The rows are grouped in 4 different ways at once. Each group adds its own fixed numbers to the row, and there is some noise. The rows also spread widely along 15 directions, which tell nothing about the answers.
In the rows, 128 means zero.
Some rows, each with its group in each grouping after it:
[123 119 125 145 111 131 150 131 119 140 101  97 127 130 130 124 162 138
 132 107 165 138 137 150 139 107 156 132 148 164 133 109 107 125 127 158]	B q_111 q_25 S
[ 99 128 145 108  74 126 161 119 119  81 140 149  86 111 158 137 149 169
 117 110  86 151 135 123 124 163  83 166 181  87 140 112 112  70 106 125]	L q_550 q_830 F
[103 147 110 155  96 197  97 140 130 113 133  84 128 126 170 120  97 117
 148 168 164 146 129 106 130 125 149  64 127 173 111 164 149 179 161 105]	Z q_281 q_865 A
[145 120 146 173 123 107  75 115 149 135 142 165 150 136 106 111  86 107
 133 126 122 115 135 141 130 138 135 109  72 120 170 172 166 117 203 118]	K q_580 q_334 R
[118 126 102 120 143 152 187 137 110 136  83  95 128 102 130 138 174 137
 114 128 132 149 127 150 115 101 163 137 172 144 125  76 116 168  85 155]	L q_281 q_865 S
[123 119 161 182 162 136 131  69  45 130 122 128  92 163 112 105 146 100
 126 170 127 145 158 147 156 128 116 138  99 127 111 128 167 133 170 174]	Z q_111 q_25 M
[133 118 162 142 131  54 106 126 157 131 119 107 117 106 121 146 172 136
  97 125 151 114 145 118 160 115 132 128  98 106 126 159 102 123 125 120]	B q_580 q_334 R
[139 145 157 148 157 127  93 113 157 127 144  91  47 127 170 134 113 189
  86 108 144 121 166 157 137 105 157  80  74 105  95 148 135 157 131  72]	Y q_550 q_830 W
[127 129 126 144  99 118 152 136 174 133 112 109 131  62 149 144 164 147
 109 161  99  60 139 129 154  90 113 143 138  95 121 161  62 143 158 113]	Y q_580 q_25 M
[ 90 123 117 188  72 109 139 110 110  59  91 170 116  84 166 136 184 165
  97 138 116 109 140 170 143 141 111 120 128 123 172 128 119 112 107 133]	K q_111 q_830 A
[ 93 136  91 125 107 126 155 108 119 119 138 112  89  83 131 177 171 139
 127 142 101  45 122 137 190  97  77 153 156 113 115 132  59 147 138 153]	K q_281 q_830 W
[148 123 160 109 103 112 165 154 144 151  91 130 177 132 133 124 144 137
 140 108 135 172 148 116  68 139 163 140 155 112 133 106 124  94 121 132]	Z q_281 q_334 F
[159 125 139 149  90 140 190 163  59 104  77 137  78 108 162 144 185 166
 157 125 187 105 128  88 122  97 143 138 127 157  83  96 109 126 128  94]	K q_281 q_865 S
[137 128 147 159  79  56 117 139 177 117  96 109 149 101 149 108 180 134
 111  96 187 140 143 132 131 131 136 132 130 121 137 159  82 102 136 119]	K q_111 q_830 S
[136 120 135 170  80 121 177 124 104 101  84 153  88  83 141 113 200 155
 119 121 129 137 175 157 106 126 122 182 164 110 174 118 108 104 147 124]	K q_580 q_830 S
[112 116 165 118  93 128 167 138 191 149 132 104 121  58 140 161 149 156
 115 146  98  81 150 113 164  92 141 169 153 107 155 159  85  97 193  97]	L q_580 q_334 R
[165 142  99  83 184 136 151 142 131 136 137 117 136 132  99 119 115 117
 118 110 106 147  62 120 103 132 107 120 144 109  70 101 116 157  87 126]	L q_580 q_865 M
[128 134 121 159 100 152 121 131 111  87 127 173 119 120 152 120 119 139
 149 141 165 146 130 126 100 156 140 111 136 167 167 121 166 109 154  78]	K q_111 q_830 S
[104 119 143 130 158 126 118  79  79 148 148 136  83 158 108 149 120 141
 109 137  52 112 173 162 139 114 111 130 100  84 113 115 160 146 132 195]	Z q_281 q_830 M
[153 122 123 177 115  68  95 176 162 109  78 140 134  88 146 132 156 148
 108 131 162 140 153 115  94 130 174 110  89 137 181 161 154 153 130  80]	K q_580 q_865 F
[106 114  81 106 155 141  81 160 105 172 141  95 105 155  98 140  98  98
 158 167 109 165 176  58 108 121 131 143 152 157 135 167 182 176 128 170]	Z q_111 q_830 R
[161 130 113 158 175 157 166 125 102 141 119 107 148 121 105  95 124  83
 130 142 106  86  58 134 163 111 104 128 117 119  76 136 103 169 169 148]	Z q_550 q_865 F
[103 108 147 135  48 114 125 131 114 129 117  99 162 161 146  93 134 120
 126 105  98 160 139 116 143 144 101 146 144  90  90 151 106  94 118 220]	K q_550 q_830 R
[126 139 100 137 151 120 108  90 151 151 130 146 181 130 120 171 147 103
 150 156 174  75 127 171 147 117 134  93  99 152 144 105  93 155 138 124]	K q_580 q_865 W
[143 137  75 149 135 152 102 141  96  99 143 155  79 134 109 122  95 142
 146  93 122 102  86 133 132 126 105 101 115 163 131 136 144 147 135 124]	B q_111 q_830 R
[114 124 117 126  44 130 134 148  78  92 119 155 124 145 142 135 132 145
 163  95 130 135 115  98 122 145  99 132 142 134 119 124 127  88 111 164]	K q_281 q_334 R
[105 135 100 165 156 172 147 132 162 148 100  31 124  82 143 113 159 118
  98 166 132 150 151 156 141  93 167 126 177 151 141 155 110 203 138 144]	Z q_111 q_334 F
[143 106 177 130 137 185 139 134  97 156 139 109  97 171 137 110  75 145
 127 146  72 122 142  90 132 104 134 117 104  93  42 133 150 134 163 143]	B q_550 q_865 A
[157 118 133 145 116 124 156 186 169 149  82 128 211  97 140  99 130 110
 132 151 125 141 117 100  85 140 169 124 144 125 140 146 126 134 150 103]	Z q_550 q_830 F
[102 130 109  96 149 135  90 127 117 126 151 168 102 153 136 192  97 157
 133 157  90 110 163 111  98 135 123  83 122 106 115  97 150 153  76 127]	B q_281 q_334 W
[131 105 151 124 140 125 124 128 118 134 135 184 130 154 113 124  85 140
 116 149  37 146 163 117  74 152 116 147 135  63 134 119 173 101 132 151]	K q_111 q_334 F
[124 133  97 139 169 116  70  98  87 128 156 151  87 166  92 155  97 114
 146 129 129 122 132 137 137 133 116 108  89 147 149 126 186 164 137 145]	K q_281 q_865 F
[116 135 136 164 129 127 134  94 142  92 139 143  72  87 133 108 134 158
  80 121  80 112 136 183 135 131 103 144 137  86 167 143 130 119 157 108]	Y q_111 q_830 S
[149 124 132  75 115  87 126 172 159 140 157 106 135 115 111 148 127 127
 141 115 130  95  79  49 149 123  91 140 136 113  67 160  79 110 127 107]	B q_580 q_830 R
[143 115 135 119 106 118 109 128  97 150 117 208 112 177 118 157 114 163
 175  75 123 132 195 143  79 132 146 133 100 134 179  97 159  76 122 146]	Z q_550 q_334 R
[132 125 116 131 133 101 159 152 121 110 103 146  69  68 113 132 167 147
 120 126 133 173 150 108  94 145 135 197 181 150 223 140 156  97 146  79]	Z q_111 q_25 W
[110 123 140  66 151 160 168 124 154 192 160  86  72 105 124 198 138 178
 146 128 123  86 180 129 143  70 162 168 166 156 138 103 101 117 162 101]	Z q_111 q_830 S
[ 87 136  82 122  96 113  84 161 171  95 128 132 141 108 136 150  96 159
 111  74 122 161  91 158 115 153 162  89 109 177 224 135 181 129 103 116]	L q_580 q_865 W

New rows, each followed by its group in each grouping:
[140 130 123 145 146 224 142  88  57 151 135 125 102 187 139 113 105 119
 176 165 138 123 159 136 130 106 124 112 132 137  58  98 131 156 145 153]	Y q_550 q_25 R
[121 129 157 113  54  85 130 153 102  93 119 120 111 143 168 125 164 152
 131 100 147 161 138  80 113 158  92 129 126  99  82 144 105  84  96 137]	Z q_580 q_830 W
[102 106 166 141 160 116 127  87 145 162 146  96 146 119 107 125 123 102
  87 183  81 127 150 151 161 122 140 150 124  94 133 144 151 137 177 157]	K q_580 q_25 S
[ 94 119 133 150  87 178 101 102  90 141 150 140  81 163 144 148  92 150
 158 141 102 107 200 140 132 108 135 115 114 131 132 128 163 138 182 164]	K q_281 q_830 S
[138 127 116 131 123  96  82 157 119 123 131 139  78 150 132 168 107 168
 149  91 134  83 131  93 140 101 123 102  72 141 112 153 140 135 124 119]	Y q_111 q_334 F
[161 126 174 103 115  87 162 128  93  96 132 185  83 125 122 135 156 162
 130  96 129 143 119 103 100 158  94 158 121  99 116 113 134  55 123  75]	Z q_580 q_830 A
[129 129 160 131  99  90 174 118 114  90  98 188 125  95 153 147 195 165
 114 133 139 142 155 146  87 163 125 149 138 104 173  92 119  71 107  85]	Z q_580 q_830 W
[ 94 105 182 132 153  71 115 108 121 128 136 103  77 107 137 178 162 148
  87 169 126 116 163  93 193 118 136 147  96 115 121 154 153 117 122 108]	K q_550 q_334 A
[ 96 132 101 166 128 109  79 105 116  82 141 121 129 120 116 105 128 106
  97 133 136 185 105 161 140 173 122 110 119 152 187 155 191 146 118 140]	K q_580 q_830 R
[167 144 137 154 100 121 106 124 105 105 136 100  54 150 130  92 136 138
 151  77 205 189 135 118 120 141 116 144 130 151 118 157 137 111 168  99]	K q_580 q_25 F
[120 130 137  99 134 104 135  89 122 146 134 148 176 168  86 113 131  90
 145  97 136 195 123 152 100 178 108 163 164 126 178 102 136  66 125 174]	Z q_111 q_334 W
[142 119 160 139 134 144 176 106  89 133 117 154 144 134 122 109 129 119
 125 152  90 104 118 134 122 125 117 137 124  87  89 101 133 121 155 143]	Y q_281 q_830 S
[135 120 134 126  81 130 154 129  85 132 116 142 107 149 126 128 143 132
 154 101 107 111 149 111 123 113  92 159 150  92  86 117  93 106 140 184]	K q_281 q_334 S
[167 129 175 151 121 142 114  89 117 151 136 164 141 183 127 113  99 140
 146 106 130 122 160 170 107 124 139  99  74  99  97 109 133 104 170 141]	K q_580 q_334 M
[114 136 136 131 153 181 158  80 119 124 171  73  65 125 128 111 114 154
  93 105  94 117  99 189 171 106 109 132 148 115  80 113 111 135 154 141]	K q_111 q_830 S
[109 127 107 151 161 166 131 139  85  85 147 113  35  93 139 139 113 152
 101 163 104 118 104 108 153 116 121 126 128 152 124 140 180 167 141  88]	K q_111 q_865 S
[153 149 132 123 174 199 136  86 104 125 168 141  78 151 108 125  89 135
 146 121 142 134 110 153 118 127 122  99 139 140  98  95 142 134 157  87]	B q_281 q_334 A
[115 113 185 109 118  75 138 163 149 113 122 114 132 100 151 148 132 172
  80 125  99 138 105  95 129 137 150 124  95 110 122 140 154  90 111  98]	Z q_111 q_865 M
[122 114 112 109 149 117 188 155 169 156  94  81 176  54 106 145 169 130
  95 144 102 107  84 135 148  95 163 168 158 141 165 125 106 147 118 126]	Y q_580 q_865 R
[142 120 172 123 128 102 132 106 114 134 132 170 129 156 113 129 117 122
 137 132  93 133 153 110 107 144 105 139 124  66 105 119 136  96 149 147]	L q_281 q_334 F
[158 129  92 121 125  84  74 173 165 154 114 132 157 153 104  96  84 117
 134  63 120 169 121 114  80 147 140 120 111 123 155 161 153 136 117 147]	Y q_550 q_830 W
[ 98 121 158 152  63 134  84 127 100  96 164 109  88 159 145 117  86 146
 141 106 133 161 123 103 156 153 123 121  92 155 148 177 199  93 188 128]	K q_580 q_830 F
[148 140 134 107 144 114  86 134 161 154 162 116 119 165 128 136  73 147
 129  88 116  99 119 132 125 116 120  80  83 101  60 147 104 129 143 133]	Z q_111 q_25 W
[132 148 121 115 176 173 151 121 161 148 155  51  82  89 121 127 114 141
 105 133 121 138 108 149 139 103 149 131 167 139 116 139 124 167 165  93]	Z q_281 q_25 F
[131 138 111  94 169 132 127 119  85 126 133 144 140 177 128 159 120 129
 146 139 149 115  90 112 121 133 113  85 102 138  61  78 129 144  63 133]	Y q_111 q_865 W
[185 138 122 119 162 108 122 159 109 128 119 140 136 147 108 113 125 114
 145 100 174 155  88 100  91 142 132 103 102 141  90 127 141 132 110  97]	Z q_580 q_334 R
[138 116 125 182  85 111 163 119 114 124  72 137 163 113 110  86 174 119
 126  84 148 148 116 180 130 126 140 166 137 148 188 125 112  94 156 176]	K q_111 q_865 R
[119 120 176 148  85  78 135 133 139  84 121 181 116  82 167 157 166 158
 122 164 153  96 150  97 131 147 123 137 120 115 154 138 123  70 156  52]	K q_111 q_830 S
[151 138 141 116 205 138 119 147 160 135 164  62  64 105 120 114  76 151
  75  95 109 133  70 124 154 107 153 111 106 123  91 155 164 160 142  67]	Y q_550 q_334 S
[105 125 114 124 131 130 127 132  97 110 144 130  58  88 122 170 140 147
 136 161 143 130 143  89 145 126 134 158 148 168 176 140 177 132 146  83]	K q_281 q_830 R
[139 131  97 128 160 103  72 140 170 144 144 133 150 144  87 111  67 111
 107  89  90 163 108 153  94 151 140 109 104 117 173 154 180 147 136 143]	K q_580 q_334 W
[119 110 121 132 139 101 133 146 106 130 109 132  75  94 121 159 159 135
 122 154 101 110 160  85 144 113 115 168 129 123 149 156 135 138 131 124]	Z q_550 q_865 A
[ 99 130 125  98 141 138 125  97  66 117 164 152 119 180 127 191 115 141
 164 126 135  56  83 124 182 116  98  91  83 157  75  82 130 115  99 150]	Y q_111 q_334 S
[116 124 134  84 169  93 136 129 151 127 153 118 130 115 120 184 124 167
 103 122 123 106  77 133 152 127 147 115 116 142 114  98 135 112  88 100]	K q_111 q_25 F
[120 116 163 128 112 109 138 115 131 113 124 142 149 122 140 127 143 136
 118 142 148 174 133 130 121 162 145 141 143 129 150 113 147  78 116 109]	K q_550 q_25 R
[114 136 119 103 126  81  90 127 208 133 151 129 171 111 116 131 105 109
 107 110  91 143 112 129 129 157 103 127 149  90 159 156 108 110 119 137]	L q_550 q_334 M
[143 128 172  70  98 105 173 167 124 126 111 117  97 136 150 142 141 200
 112  48 123 183 135 113  71 135 154 141 144 103 100  87 127  68  74 117]	Z q_281 q_334 W
[120 129  88 129 103 127 131 140 149 122 115 181 208 122 120 135 117 118
 140 117  93  93  92 163  99 143 123  92 142 121 150  95 107 135 108 161]	B q_281 q_830 S
[121 149  63 134 141 198  77 112 151 152 165 105  90 147 120 117  77 119
 151 107 106 134 164 169 114 114 110 106 158 135 141 153 113 179 147 159]	Z q_550 q_334 R
[ 80 105 112 133 100 111 157 171 128 110 105 118  98  41 141 169 171 143
 110 175  82 100 136  81 163 116 122 187 165 140 198 168 130 125 137 114]	Z q_550 q_865 R
[ 98 142  83 128 143 154 139  77 152 136 126 116 174 117 136 149 165 121
 123 165 128  82 133 193 146 110 109 100 163 119 111  95  53 170  81 166]	Y q_111 q_830 R
[157 135  87 136  89 185 158 170 133 138  92 146 205 146 130  78 106 111
 178 105 137 176 109 133  44 150 148 119 182 159 145 110 126 124 141 146]	Z q_111 q_830 F
[142 133 125 127 134 149 137 108  97 146 140 109 120 147  99 110 135 105
 163 108 171 165 120 136 131 136 129 146 137 171 147 130 146 117 167 134]	Z q_580 q_830 R
[ 86 139  93 164 110 141  83  81 109 102 125 113  80 140 136 109 157 130
 126 139 155 200 203 166 110 149 116 134 168 145 196 141 154 148 105 158]	Y q_111 q_830 R
[103 129 106 101  73 169 167 171 126 114 124 124 120 104 171 162 123 179
 149 130 100  80 107  91 131 108 121 125 153 141 105 122  98 115 119 113]	Y q_111 q_830 W
[149 138 124 112 139  82 139 127 175 163 102 128 165 100 102 145 164 130
 128  92 164 146 139 166  95 123 165 141 141 144 191 107 106 118 127 118]	Z q_281 q_865 M
[ 96 117 125 140 115  86  96 106 150 129 132 145 176 122 105 126 131  88
 125 157 107 132 137 119 142 151 102 149 141 111 185 164 134 106 143 161]	Y q_111 q_334 R
[158 150  93 139 176 186 187 103 113 125 112 144 138 111 127 132 154 126
 135 125 138  82  82 188 134 108 118 102 145 135  84  77  65 157 107 115]	Z q_550 q_334 A
[113 127 133 108  89 100 135 117 131 113 134 162 116 114 123 145 145 149
 134 101 130 156 151 141  99 156 120 162 168 122 187 105 137  78 126 121]	K q_281 q_830 S
[112 116  97  98  78 116 134 185 178 167 104 142 161 110 135 155 112 168
 137  76  68 116 156 134  87 118 158 143 146 124 189 132 116 107 119 158]	Z q_550 q_830 W
[136 138 126  92 150 158 157 129  96 139 142  67  72 140 136 144 138 154
 134 115 168 153 121 116 130 105 143 128 160 150  50  91 120 150  99 121]	K q_281 q_25 S
[135 134 111 152  95 167 153 165 125 126 102 103 124 116 163 132 126 159
 140 101 136  71  96 135 145  86 143  92 101 155  90 135  87 147 155 129]	Z q_111 q_865 W
[122 140  73 127 141 169 160 100  96 141 121 144 130 132 107 162 134 139
 157 101 139  90 100 197 141 105 141 121 137 175 147  67 115 145 126 159]	K q_281 q_25 W
[132 115 131 110 143 105 171 178 130 135  96 116 142  62 122 167 166 125
 135 168 185 139 102  66 126 121 188 161 153 193 180 116 166 126 139  55]	K q_281 q_865 S
[116 124 202 121 106  52 125  82 120 117 133 116 119 139 121 133 169 129
 118 101 189 180 138 126 160 154 130 148 117 124 135 127 138  54 136 128]	L q_281 q_25 R
[141 141 115 169  64 145 102 128 105  62 132 233 146 159 155 125  91 156
 154  76 122  77  87 175 105 156  96  48  74 122 126 102 121  98 130 121]	B q_580 q_334 S
[127  99 153 150 107  90 144 107  92 151  90 157 184 157 117 133 162 119
 131 142 105 117 154 151 131 124 135 140  96 105 120 104 130 109 125 206]	K q_580 q_25 M
[130  96 173 114 160  95 177 115  89 144 129 159 118 123 102 174 145 144
 127 165  92  78 119 101 162 114 127 177 112 116 117 102 145  82 155 125]	K q_111 q_25 F
[ 77 122 128  83 127  95 127 144 143 111 145  68 136 117 155 182 153 158
 101 149 141 138  98  92 161 135 137 110 143 149  91 118 126 131  52 126]	K q_111 q_830 F
[108 145 103 162 106 152 120  83 129  92 134 132 139 116 123 103 144 106
 138 120 181 172 109 182 135 160 118 134 167 176 204 125 131 107 151 121]	K q_111 q_865 R
[111 142 106 152  96 148 118 119 116 113 114 152 165 131 165 156 148 119
 167 163 183 101 144 143 118 131 141  71 126 160 124 106 108 147 127 124]	Z q_281 q_25 S
[144 103 213 122 126 124 174 142 141 152 108 112 104 121 157 129 123 194
  83 111  92 147 160 132 110 111 185 149 104  82 108 107 146  82 143 102]	K q_550 q_865 W
[113 127 143 136  60 115 132 151 160 102 101 126 107  98 174 144 159 184
 117  90 154 152 165 145 105 124 165 119 130 139 173 123 122 105 121 100]	L q_580 q_865 S
[108 115 149 126 131 106  94  99 130 148 147 147 212 165  96 136 111  65
 154 167 150 139 111 119 142 164 130 110 109 151 164 122 161 109 159 148]	B q_580 q_865 S
[123 118 156 157  94 105 123 110 112 129 134 124 110 135 128 120 148  99
 142 135 124  85 141  99 185 119  76 152 128  95  97 163  77 107 178 164]	B q_550 q_334 S
[110 119 150  77 108  78 151 122 121 156 125 122 147 129 135 187 176 127
 148 169 124  74 153  63 152 115  94 155 140  86  69 117  69 111 105 150]	Y q_281 q_830 W
[ 92 128  91  88 135  71  89 124 120 129 135 138 177 150 117 187 163 113
 143 140 158 126 123 122 133 150 117  95 113 154 135 108 127 141  43 163]	Z q_580 q_830 R
[133 125  94 172 113 136  69 143 110 120 119 157 147 161 123 104  84 102
 148 139 117 136 134 121 112 137 129  78  85 134 126 162 173 165 150 161]	L q_580 q_25 R
[124 115 146 116 129 133 162 130  62 149 122 122 114 151 123 156 145 140
 160 118 143 113 117 107 162 112 141 144 102 172 111 105 150 108 134 147]	Z q_550 q_830 M
[ 76 105 119 136 114 138 157 109  99 113 107 179 173 106 133 166 147 143
 111 185  62 108 145 161 120 139 145 128 142 116 174  83 161 128  93 169]	K q_281 q_830 R
[136 131 112 123  96 153 110 118 147 148 135 167 122 173 147 142 101 182
 144  58 100  93 171 200  92 109 134  83 116 101 109  82  82 123 102 168]	B q_550 q_830 S
[132 119 129 147 139 101 148 103  96 125  91 171 126 129 101 118 178 110
 131 136 132 176 177 141  90 151 116 170 160 120 183 114 138 103 116 151]	Z q_111 q_334 A
[142 127 123  91 141 112 131 140 171 134 137 149 158 130 105 132  86 163
 105  66  82 119  70 158 105 129 134 114 111 114 137 110 130 101 105 121]	Y q_111 q_865 A
[135 134 139  57 145 192 159 128 171 194 167 106 153 142 134 173  87 171
 147 122  91  90 133 153 107  93 160 105 133 128  82  83 101 129 138 115]	Z q_580 q_830 M
[136 111 122 117 153 174 196 159  57 142 109 148 113 122 119 178 127 162
 161 124 125  62  79 111 152  82 167 126  96 197 113  83 156 120 138 115]	Z q_111 q_334 R
[150 139 182 130  68 119 169 114 195 121 120 130 188  98 146  93 138 149
 110  88 142 144 104 167 109 145 139 126 153  92 120 124  77  63 165  96]	K q_281 q_830 A
[147 147 154 128 161 136 103 129 172 153 159  85  62 118 132 134  78 176
  94  82 108 104 130 158 132  90 158  89  75 105 102 155 134 152 182  90]	Z q_281 q_865 W
[128 146 130 117 137 121 103 144 193 129 157  69 134  89 135 116 121 102
 119 149 177 171 111 103 125 147 139 118 159 151 142 176 129 138 165  61]	Z q_580 q_25 S
[126 136  67 139 190 146  94 140 140 137 138 156 121 125  99 162  80 139
 131 118  94  92 108 167 112 115 154  84  99 166 179 123 172 179 129 121]	Z q_111 q_334 F
[101 126 122 127  90 171 143  95  62 113 150 132 104 181 128 123  96 162
 129  56  76 115  95 196 146 122 108 106 109 122  87  82 142 114 119 215]	K q_281 q_830 S
[121 138 132 123 112  87 149 124 145 109 128  70 126  90 117 104 159 129
  89  85 129 136  64 136 170 127 104 148 146 112 113 152  98 119 118 142]	Y q_281 q_830 R
[180 152  90 114 119 134 163 148 159 128 132 136 137  86 115 133 143 138
 154  85 156  74  61 139 131 110 106 135 144 148 110 123  56 125 153  82]	K q_580 q_830 M
[133 138 148 140 154 146  95 104 113 128 154 105 130 155 112  96 100  88
 138 158 184 200 121 107 120 162 146 103 134 159 130 140 189 137 157 102]	B q_281 q_830 R
[167 134 139 140 115 178 133 130 126 147 147 157  92 138 111  88  60 142
 151  97  99 149 146 134  77 134 136 146 137 110 148 141 165 106 224  99]	K q_281 q_830 W
[102 139 111 106 103 147  83 108 102 140 174  95  74 178 124 141  92 133
 159 100 135 145 149 112 144 127 101 121 129 138 102 144 142 134 146 166]	K q_281 q_830 W
[120 111 175  97 124  97 164 141 123 143 115  88 207 134 141 149 152 110
 123 175 154 124  77  65 162 127 146 109 119 124  24 115 112 115 101 139]	K q_281 q_25 A
[115 129  57 125 116 151 102 173 123 132 111 104  81 112 112 134 127 126
 148 126 130 181 167  82  90 120 136 147 195 168 178 155 154 176 111 140]	B q_281 q_334 A
[121 157  62 121 172 175 115  94 108 140 143 105  77 149 118 165 123 150
 140  90 156 114 128 197 133  97 140  89 130 167 118  81 118 188  92 150]	K q_281 q_334 W
[143 116 156 118 130 113 158 145 144 165 112 108 118  99 133 149 155 135
 145 148 164 109 154  88 144 100 159 166 142 143 133 135 112 112 165  86]	Y q_550 q_25 S
[164 129 121 156 145 144 119 159 162 149 137 102 107 103 121 108  83 133
 127  96 140 100  91 133 151 100 163 119 104 156 125 167 138 144 207  83]	K q_550 q_25 S
[156 131 131 151 108 140 131 118 119 146 117 173 150 135 110 106 131 108
 170 131 146 150 161 138  84 145 131 144 132 144 185 132 145 106 191 117]	Z q_580 q_830 M
[138 114 103  72 118 105 119 189 150 160 125 119 202 140 119 165 111 112
 156 142 121  99  85  51 121 119 126 108 116 133  61 134 105 146  91 143]	K q_580 q_865 A
[145 129 118 124  71 120 134 176 179 138 128 104 129 112 149 135 109 177
 129  50 118  62  91 139 149  83 132 112 113 124  81 150  59 110 153 137]	K q_111 q_25 S
[165 126 148 188 117 117 116  97  96 124 114 159 115 159 112  86 128 131
 140  81 166 132 135 176 127 126 134 119  80 136 135 133 142 101 180 140]	K q_111 q_830 R
[134 121 134 130  68  89 160 172 123  82  99 154  90  86 161 132 165 171
 109  97 100 124 125  92 117 143  93 167 154  82 125 141  92  80 102 111]	K q_550 q_334 W
